The same things were measured in two ways. Each way mixes the same 5 hidden numbers, adds some noise and spreads widely along 2 directions of its own, which tell nothing about the thing.
(in the rows, 128 means zero)
Some things both ways: the first way, then the second way.
[103  81 100 113  95 150  98 114]
[151 107 147 122 150 192 111 126  97 137]

[ 71 125 103 101 132 103 115 131]
[154 135 150 119 121 173 109  60 121 142]

[167 133 166 146 108 102 134  69]
[ 80 130 138 123 119 100 145 178 156 146]

[ 54 112 127 120 122 139 116  90]
[139 131 170 123 150 143 113 126 143 183]

[143  74  98 163 150  90  98  86]
[136 142 133  83 163 137 185 174 151 141]

[ 76 139 147 142 113 163 144 113]
[111 125 162 137 140 143  92 119 118 170]

[191 191 122 145 152  68 180 202]
[128 112  84 126  90  73 131 122 127  99]

[130 159 147 153  83 181 137 149]
[ 99 116 147 158 153 134  83 137  84 153]

[192 178 113 151 149 110 186 207]
[137  90  89 126 101  74 131 147 123 106]

[126 143 112 111 157  74 134 138]
[135 130 124 116  89 130 133  93 150 118]

[102 145 168  81 151 156 217  90]
[ 83  92 149 110  62 131 112 121 158 136]

[151  78 160  82  99 122 147  21]
[103  85 146  78  97 120 163 201 185 147]

[127 145 124 164 153 144 122 163]
[137 136 131 159 128 144 117 134 124 124]

[ 99 153 131  97 138  81 112 112]
[160 104 155 100 123 138 123 114 152 164]

[159 135  71 164 159 110 123 205]
[174 136  98 132 126 110 140 120 119 106]

Other things, the second way, with their names:
(4): [145 150 152 105 156 126 120  92 127 173]
(410): [139 147 142 144 142 182 101  85  96 127]
(422): [140 127 152 103 112 176 105  45 114 141]
(208): [145 112  95 115 120 132 160 161 123  85]
(426): [114 118 153 151 135 148 103 154 126 154]
(225): [ 97 100 148 124  87 142 126 148 159 132]
(407): [165 126 115  92  96 123 166 132 175 112]
(74): [113 140 149 150  89 149 108  97 153 132]
(89): [145 107 114 140  96  59 130 160 169 141]
(357): [131 132 120 134 104 130 116  98 128 116]
(251): [140 161 117  96 142 153 152  76 108 116]
(392): [132 141 122 140 116  90 124 126 141 142]
(144): [133 113 114 119 104 117 145 147 142 108]
(458): [118 180 134  97 161 153 167 116 118 132]
(175): [110 108 158 156 151 197  85 140  85 141]
(375): [125 121 140 144 140 138 123 169 131 139]
(368): [125 124 136 174  54 160  69  54 145 104]
(102): [134 145 140  58 167 119 155  89 113 168]
(291): [165 151 128 167 171 138 111 143 105 139]
(320): [121 130 130  78 163 137 171 160 117 138]
(232): [100 157 122 111 134 119 163 142 137 123]
(423): [ 85 124 118 126  98  89 122 122 127 128]
(321): [133 120 119 154 146  66 100 142 106 160]
(300): [202  64 140 117 113 172 114 160 144 129]
(79): [ 93 154 129 157 153 103 128 175 120 147]
(304): [185 104 135  99 138 166 112  79 109 140]
(289): [ 82 127 187 126 143 195 107 138 126 169]
(91): [141 146 154 159 165 149 111 154 123 160]
(439): [146 121 113 176 118  93 105 165 130 127]
(23): [176 121  87 100 107  72 155 119 145 114]
(137): [125 138 124 116 159 128 165 194 138 133]
(86): [126  86 130 145 115 136 105 176 125 126]
(329): [160 163 126 163 166 133 109 114 100 133]
(160): [ 98 118 154 139 152 174 119 173 107 144]
(40): [124 122 159 148 135 141  83 103 109 168]
(327): [149  66 155 130  89 208  99 148 147 124]
(433): [147  98 112 125  91 146 120 118 120  97]

Some of these things the first way, each followed by its name:
[ 61 152 107 153 179  96 138 129] => (4)
[114 135 106 136 163 130 151 162] => (357)
[174 117 148 152  56  99  87  82] => (79)
[155 118 148 116  94 181 130 126] => (86)
[ 90 170  79 141 176 106 128 203] => (304)
[ 94 123  99 136 134 140 110 148] => (410)
[172 213 148 173 103  91 124 199] => (321)
[115 129 151 141  95 155 122 109] => (426)
[124 130  70 156 177  65 118 146] => (251)
[134 134  75 133 180 101 176 187] => (23)
[ 95 129 170 129 107 128 109  59] => (289)
[144 149 132 136 128 126 192 119] => (423)
[121 123 153 126  71 170 102 120] => (175)
[146 105  89  88 107 142 161 151] => (433)
[ 59 135 100 104 172 106 149 142] => (422)
[ 84 177 151 139 100 132 127 140] => (40)
[115 131 153 113 154 155 184 102] => (225)
[153 114 111 131 147 125 154 132] => (144)
